The rows come from 5 hidden closed curves, with some noise, and rows from the same curve form a group. Each curve winds through 8 dimensions. The rows are also pushed far along 5 directions, which tell nothing about the answers.
Known rows, each followed by its group:
[-16  -9  12 -39 -16  27  11 -38   7 -39  14  25 -20  15 -46  22  22  14
  13  10]
T
[ 15 -27  -3   5 -22 -21 -22   6  -8 -10   1  -1   3 -31 -20 -36  14 -27
   7 -28]
R
[ -9  -1  -4 -14   3   9 -19 -32 -26 -18 -18   7 -11  -4 -10 -42  16  22
   7 -23]
R
[ 18 -19  20 -48 -43 -32 -28   6 -24   7 -26  -3  28  -1 -18 -29  10 -25
  38   7]
R
[  6   2   1 -13   4  17   2  -4   8  -2  21  18 -23   9   1  20 -15  11
  -8   2]
W
[ 14 -17   8 -50   6   1   1   7 -44  22 -50  19  -4  36  24   7 -15  -3
  18  23]
T
[ -8  11 -38  -1  20   0 -22 -13 -21  12 -19   9   4  15  17 -17   6  16
  23 -17]
V
[ -7   7  -5   7   8  -1  -2  -7   5   3 -16  -1   7   8   9  -6   2   2
  -6  10]
R
[-17  23 -14   6   7  -8  -5  -3   2  -7  18   3   2 -15 -23 -11  -2  10
   7 -17]
T
[  0 -12  49 -10   5   9  36  16 -11   2 -38  -5  -5  10   7   8 -14 -11
 -11  21]
W
[-31  18 -12   0  13  20  16 -32  15 -52  29   8 -15 -24 -35   5  13  33
   8 -33]
R
[  8 -27  24   5  -4 -17  11  26  -3  17  -9  -7   8  -6  -8   4  -1 -36
 -19  23]
W
[ -9  -4   4  31  -7  -4  -8   6   9 -24  23 -14   5 -42 -15 -17   4 -14
 -28 -22]
V
[ -4   2 -12   7  27  -7  -7   4 -12  35 -24  -7  15  16  20  -5  -7  -3
  12   2]
J
[ -1   2  -3   1   0  10  -8  -6   5  16  10   1   9  22   7  23  -9  -4
 -10  26]
V
[  1 -10   4  -3  -7  18   2 -23   0 -17  -5   6  -7  -1 -10 -14  14  11
  14 -18]
W
[ -1   7  -3  -7   8   7  13   6  21   1  13  -1   2   1  11  29 -10   4
   1   5]
J
[  2 -12  29   9  -1  -6   9  13  -4   9 -26 -12  14   0   7  -3  -7 -23
 -17  21]
R
[ -2  -7   3 -12 -12   8  12 -27 -17 -33 -12   9 -12   4 -30 -13  19  15
  28 -10]
J
[  4   8 -27 -12 -27   0 -21  -6  -1  -6  27   4  12  13 -10  22  10   3
  23   5]
J
[ -4   9  -7   2 -13   7 -20  -4  31   6  17  -1  11  11  14  19 -11 -11
 -25  20]
V
[  6   4  14   9 -26  20  -7  14   8   0  40 -10   3  12   3  49 -14  -7
 -21  20]
W
[ -8   6 -21  -2  -6 -15 -29   3  15  10  31  -1  17  -3 -11  12   3 -15
 -12  11]
V
[ -6  11 -17   5  22  14  29 -12  -4  -3 -12  14 -11  19   8  11   0  24
  15   3]
V
[  7  -3 -25 -71 -33  18 -25 -34   3  -6   8  39  -2  50  -8  37 -13   3
  26  31]
V
[  4 -11  52  25  20  -7  32  30 -17  -3  -9 -25  -8 -28  -1  -2  -6  -6
 -24  -1]
V
[  9  -1 -26  32  29  -5  -3  12   3  29  -5  -5  -5  -4  35 -13  -5   0
 -14 -16]
R
[  3  20 -16 -20  -7 -15 -22   4   3  19 -16   2   8  23  22   0   0   4
  15  12]
W
[ -5  -8  11 -28 -19  18   9 -16  10 -49  18  12 -18  -2 -28  36  12   7
  12  -5]
T
[  4   3 -13   7   7   2  19 -10 -11  -7 -15   5  -6   7   0  -8  10  16
  24  -7]
V
[ 5 -7 14 13  3  2 15  0 -2 -4 -4 -8 -1 -1 -4  6 -3 -6 -7 10]
J
[  2   0   8   7  14  -5  20  16   3  -9   2  -4  -8 -15   3  13  -6  -1
  -4  -7]
R
[ 13 -12  10  11 -22  -7 -16  23  21  19  13 -15  21  -7  18  11 -17 -35
 -29  15]
J
[ -9   6   8  10   5  -1   3  18 -10   2   5  -9   6  -8   3   9 -11  -7
 -25   8]
J
[  0  -1   0  39  25   5  13  35  22  33  -6 -29  20   5  54  38 -20 -19
 -43  24]
T
[  3   2 -16   1   2   7  -4 -15   9  17  -7   3   3  17   9 -10   5   8
  13   0]
R
[ 10   3  14 -27   3  19  -5  -6 -15  16 -13  10 -14  41  24  25 -10  15
   0  26]
V
[  6   2   4   2  -4 -22   0   7 -11 -16   2  -3 -12 -24 -20 -24  16   4
  15 -23]
W
[ 10 -10  -8 -28 -10  12   2 -19  -2  10 -12  26  -5  22  11 -10   1   6
   2  18]
R
[  3  -8   0 -17  15   8   2  -2  -3  17 -10  18  -9  18  10   7 -10  -2
  -4  12]
W
[ -6   9  -8  25  20 -23  -1  36   2  11   6 -22  14 -22  14  14  -1 -11
  -5 -12]
T
[ -7  10 -13  10  25 -17  -4  15 -23   8  -4 -11   6  -7   5   1  -1   3
   2  -6]
W
[ -6  -5  15 -21   2   2  -2 -14 -14 -18   3  11 -17  -5 -24 -11   4   6
 -10   2]
J
[  0  15 -48 -26   1   1 -24 -24  -7  -4  -3  22   0  15  11  -5  -3  20
  25  -9]
V
[-12  18 -31 -21  -2   7 -40 -33  16 -10  29  12 -10  12 -13   3  16  23
  15 -14]
V
[-10  37 -34  18  24   7 -11   0  32  21  22 -10  10  19  35  39 -18  17
  -5   7]
W
[-20  20 -50   8   9  -2 -19 -17   4   1  17   8   8   2  -4  -8  16  15
   8 -12]
T
[  9  -3   3   8 -35   3 -18  14  33   0  42 -12  15  -8   3  27 -12 -25
 -28  14]
J
[ 16  -8  31   2  -4  12  19  12  21  28  -6  -7   3  35  22  43 -16 -15
 -13  47]
T
[  2   3  -8 -22 -11  -4 -14  -4  -8  -1  12   3   3  16 -11  22  10   5
  18  13]
W
[  3   7   6  12  21  23  34   8  20  15  -7  -5 -10  15  38  24 -15  17
 -10   7]
J
[-15  16  -2 -11  23  35  20 -16  23   1   7   8 -11  26  19  40 -18  25
  -9  15]
R
[ -2  18 -35   5  12 -19 -34  18   1  27   1  -5  17  -6  38 -10 -17  -7
 -17  -5]
T
[  2   4 -10  22   1 -33 -37  29   1  34   8 -25  39 -13  15  -6  -5 -32
 -16  10]
V
[ -4  21 -13  59   3 -25 -10  23  25   9  28 -32  25 -37   6 -13  -1 -14
 -21 -15]
T
[  6 -18   9 -18  -2   3   4   0   8   2  -2   4   3  -2   0   9  -5 -12
  -1   7]
J
[  1  -3   4 -42 -23  10  -8 -24  -9 -31  21  16 -12  16 -41  31  10  11
  35   4]
W
[ -5   8   3  20   4  14  22   4  -1 -27  24  -4  -8 -19 -10  17  -9  10
 -10 -12]
V
[-21  28   2  31 -10  15  24  -5  23 -43  56  -9  -8 -25 -35  23   0  20
 -11 -11]
T
[ -4 -10  22  -3  16  -5  21  16 -24 -13 -23  -9  -5 -14  -2   3   5   0
   5  -9]
T
[  8 -16  10 -11  -8   3   1 -17  -1  -5  -8   3 -10  -1 -15 -23  20   7
  21 -14]
J
[-13   3   8 -32 -12  17  15 -30  16 -33   4  14 -11  16 -28  27  11  14
  15  16]
W
[ 18  -2 -15  -5 -35 -10 -35  13  26  16  52   5   4   5  -3  25   1 -19
  -9  16]
W
[ -1   7 -17  17  17  20  14  -9  16   5  16  13 -13  14  13  21  -7  13
 -14  11]
T
[  0  -5  -6 -18   7 -21 -22  10 -21  10 -22   3  12  -7   7 -22  -2 -11
   5  -6]
W
[ -5  -1   7  -6   0   4 -10 -11   4  -3   2  -6   7   4 -12   5  -5  -2
  16  -6]
V
[  1  -7  25   8  27 -11  30  27 -21  12 -35  -5   2 -14  16 -14 -21  -9
 -10   0]
R
[ 16 -34  57 -12  -5 -10  16  26 -24  30 -58 -13  20  16  16  -3 -13 -39
 -13  43]
R
[  0  -7   4  -2 -11  -2   6  -2  26   2   9  -1   7  11 -13  22   1 -16
   0  22]
J
[  1  19 -33  18  12 -17 -22  -5  14  20  -2  -7  14   5  20 -15   9   7
  15  -9]
T
[ -5  -1  -4  -6  12  -1  -7   5   2  -3  -7   0   2  -9  13   2  -8  -5
 -11  -5]
T
[ -9   7  11  22  29  16  36   4   3 -12 -13  -7 -15 -16  20  -3 -15  17
 -27 -12]
J
[ 19 -23  22  -9  -2  -6 -10   2 -37  21 -41  -5   8  16  11 -20  -9 -17
   6  13]
J
[  2   4   5 -11  -3 -12  -3  -6 -14  -5 -24   0   6 -11  -1 -37   0   6
  16 -15]
R
[ 19  -3 -15  -6   1  -5  -2   2  -7  36 -23  17   2  27  25 -12 -12  -5
   5  20]
R

New rows. What belongs after each?
[  0  -3  15  49  15   2  19  15  -9  -5  -4 -27   2 -26  11 -15   4   2
 -21 -16]
W
[ 12   3  13   8   8 -10  10  20  -4   7   0  -6 -13  -6   8  -1  -6   1
  -4  -3]
W
[  0 -16  11 -11  -3   6  13  -8   0  -9   0   2   1   1 -22  10  -7 -10
  11   1]
V
[  4 -11  -6  -9 -15   2  -8 -15  -5  -6  11   9   5   6 -22   2  10  -3
  10   8]
V
[ 14  -4  -2  -3 -10 -16 -15   3 -17  18 -29  -7  18   5  16 -29  -7 -10
   8   2]
T
[-13  13   3   3  23  10  -3   1  12  15   3  -7   0  16  13  27 -15   4
  -3   4]
V
[ -2  23 -29  36  42 -18   0   6 -22  20 -18  -3 -10 -20  28 -55   5  30
   0 -36]
T
[  6   2   2  21 -21  12  -3  12  14 -13  43 -11  -2  -9  -7  33  -8  -6
  -9  -4]
V
[ 17 -29  53  46  -1 -26   1  59  -6  21  -8 -49  18 -28  14   9  -9 -56
 -43  13]
R
[  1 -15   2   6 -11   9  14  -3  -7 -15  14   4   1  -5 -18  10  11  -3
   0   4]
J
[ 31 -21  34 -33 -61   3 -16  14  19  -1  42   8  -5  17 -19  44  -2 -27
  -8  39]
W
[-24  -1  22  25  31 -15  36   2 -36 -42 -23 -15  -1 -67 -37 -62  18  17
  11 -57]
R
[-11   3   0   1  24  -4   3   0   6  17 -19  -3   5   6   9  -4 -11  -6
  -5   5]
J
[ -4  19 -13  23 -14   0   0   3  13 -26  51   0 -12 -25 -20   6   6  14
 -10 -19]
T
[ 10 -33  44  19 -13 -12  17  44 -16   2  11 -19   6 -27 -20  14  -1 -39
 -24  11]
V
[  5   3  -4 -13  -1  -7   0  -3  17  12  -3  11  -8  13  -2  -2   9   3
  20   2]
W
[-16   7  -8   1  22  -3   1 -11   6   2 -11   1   1   1  -5  -7  -1   3
   5  -6]
J
[  2   5  -3  23  -3  -4   5  10  28   5  27 -12  10   0   1  32  -7 -12
 -17  20]
J
[ 19  -9  14   8 -21 -10 -12  13   8   7  18 -18   9  -9  -2   1   6 -12
   5  -1]
J
[  8  -8  18   0  -9 -13 -12   5   4   1  10 -16   3 -11 -13  -5   8 -10
   5  -5]
V
[-10   0  19  -1  36   7  20   3 -27   2 -24   5 -15  -2   9  -8 -11  12
 -22   3]
J
[  5  -6   0 -16   1  -7  -7  17 -28  10 -18   4   5   2  16   0 -16  -8
  -8   7]
T
[ 14  -2   4 -32  -7  27   4 -20  -1  -8  18  32 -38  28  -3  21  -2  26
   5  10]
W
[ -4   2  10  -6  20  11  22 -18 -32  -5 -21  20 -23   2  -9 -33   3  28
  -3  -2]
T
[ -1 -18  29   4  11  11  31   3  -1  -3  -2  -6  -2  -3 -16  16 -15 -11
  -4   7]
V
[ 11 -26  33 -19 -27   3  16  -6  -7 -12 -16   0   0  14 -27  10   6 -17
  16  21]
J
[ -2   7  -3 -17 -11   9 -10 -17   7 -23  16   1   0   2 -12  15   2  12
  20  -9]
W
[  1  23 -17  38  39   4  10  13   6  15  16  -2 -20 -12  33  -5  -4  26
 -22 -16]
W
[  1  14 -28  22 -10 -10 -23  -4  17   5  24 -10  15   1   2   5   3  -4
   0   4]
J
[ -3 -10  27  -6  16   0  10   2 -25  -5 -17   2 -13  -9  -5 -15  -6   0
 -21   5]
J
[ -4  -4 -12  10   6   6  -3  -8  -4   5 -12  -1   4  -3  16 -19   3   0
 -17  -2]
T
[  2  -9  14  -4   5   7  27   3   6 -24   3   5 -15 -12  -5  15   3   4
  -6  -2]
R
[ -8  10  -6 -16  16  -9  -9   0  11  17   5   5  -1  11   1  12  -1   3
  -2  14]
J
[-14  23 -37 -16   5   5 -43 -31  21   4  23   7  -1  19   0   7   9  20
  18 -11]
V
[  8  -8  -3   2 -23 -25 -10   5  -7  -7 -13  -9  19 -13 -16 -22  15 -18
  29 -11]
V
[ 13 -25  58   4  -3   4  32  14  -8  -8  -1 -13 -11 -12 -20   4   3  -9
  -5   6]
J
[  4  -5  -9  14 -21 -20 -21  27  -3   7  21 -15  24 -12 -12  12   6 -29
   4   0]
V
[ -2  -4  14  -6  -4  11   3  -3 -21 -22   8   3 -14  -4 -18   7  11  10
   4  -7]
V
[  4 -11  -4  20  -6 -21 -24   6 -38 -16 -10 -18   9 -39 -13 -52  17  -5
  13 -45]
W
[  7 -11   7 -14 -25   2   0   6  21  -3  14   6  -5   7  -4  25  -2 -18
 -11  19]
V
[ -1  -5  -1  -8   8  -4  14 -10  -5 -16   2   4 -14 -10 -23  -7   9  12
  22 -18]
V
[ -9  10  -7 -34  26  13  11 -27 -17   2 -37  17  -9  21  12 -15  -2  33
  27  -6]
R
[ 11  11 -24  -8 -31 -24 -56   9   8  19  26 -10  19   5   0   1   1 -15
  13  -2]
R
[  5  -7   3  -1 -27 -23 -37   2  17   9  26 -10  12 -10 -22 -12  15 -22
  -2   2]
J
[  4  -2  -9  23 -17 -19 -31  18 -15   2  10 -18  23 -28  -4 -28  14 -14
   3 -26]
W
[  0   7  -9  -3  13   4   9  -1 -11  16 -20   2  -1  21  15   2  -7  11
  18   2]
T
[-20  17 -17  35  37  -1   4  -1  -4  -2   1 -12  -3 -11   6  -5  13  18
 -10 -13]
R
[ 19 -22   8 -24 -12 -22 -16  -8 -46   8 -61   2  13  -1   5 -65   5 -10
  29 -12]
T
[  4   4  -2 -11 -11   8 -14  -8   9  -4  20   0   4  11  -6  25  -2   2
  18   0]
W
[ -1  -3  10  13  -5   6   7   6  23  -1  15  -4   1  -6   7  14 -11 -13
 -35  16]
V
[ 11 -20  23 -17 -29  13  -5  -4   3   8   9   3  11  27 -11  31  -6 -21
  -3  38]
V
[ -6  42 -31 -18  13  15 -23 -29  18  17   9  13 -20  44  28  14  -6  43
   8  10]
J
[  0  -3   1  -4   7  14   4 -11   3   5  -8  10 -13   6   6 -12  -6   6
  -7  -4]
T
[ -8  -1  11  -5  -4   7  17  -7  16 -10  -5   4   4   6  -8  14  -5  -9
  -4  16]
V
[-28  14  -3  15  42  19  11 -28  -4 -27   6   1 -24 -19 -17 -17  12  37
   0 -38]
V
[ -5  24 -10  28   9  16  15  -1  46  -4  37   2 -16  -3  16  22   0  18
 -33   8]
W
[ 12 -22  -5   7 -20 -14  -5  12 -16 -15   9   1   5 -21 -20  -8  13 -19
  10 -14]
T
[ -4  18 -12  33  25  -2  -5   0   5  11  -9 -19   2 -12  35 -25   2  19
 -16 -17]
R
[ -8   2  -3   5   5   2  12  -6 -10  -9  -2  -2   2   1 -17   4  10   9
  22  -8]
J
[ 17 -27  40 -58 -26 -19 -15   4 -10  12 -17   5   3  19 -23   5   5 -28
  21  30]
J
[  0 -12  20   7  -1   8  11   0   2  -3  -4  -1  -8 -11  -6 -15  -4  -6
 -16  -5]
T
[ 10   0   1 -13 -43  17  -9 -10  12 -31  47   7  -8   6 -24  39  -1   2
   7   5]
V
[  2 -21   9  -5  -6 -11   7   6   2   0 -19   3   2 -11  -7 -16   3 -22
  -6   1]
V
[  9 -30  52 -59 -29   4  -4  -1 -16  -1 -26  10   1  20 -13  11  -9 -24
  -7  39]
T
[ -9  -2  11  15  14   3  34   3   1  -7 -18  -3   2  -4  -3   3  -4  -2
  -1   4]
V
[  2  12 -38 -25   3   4 -26 -28 -21  11 -23  22  -7  31  18 -25  18  30
  32  -9]
W
[ 10  -8 -14  -5   4  -7 -17   5  -1  21   4  12  -4   4   8  -7  -1  -8
  -1  -1]
W
[ 15 -10 -19 -44  -7  -3 -12 -12 -23  25 -42  24   5  48  15   2   0  -2
  41  19]
V
[  9   9 -22  35  30  13  12  12  22  37   4   1 -11  17  50  16 -23   7
 -29  11]
R
[  1  -1   0 -14   4 -30 -16  16  -9  11  -9  -8  10 -10  -3 -10   3 -13
  13  -3]
V
[  5  -8  16  -4  -9   4 -20   4  -6  24 -11 -10  11  17  17   2 -10 -14
 -24  25]
R
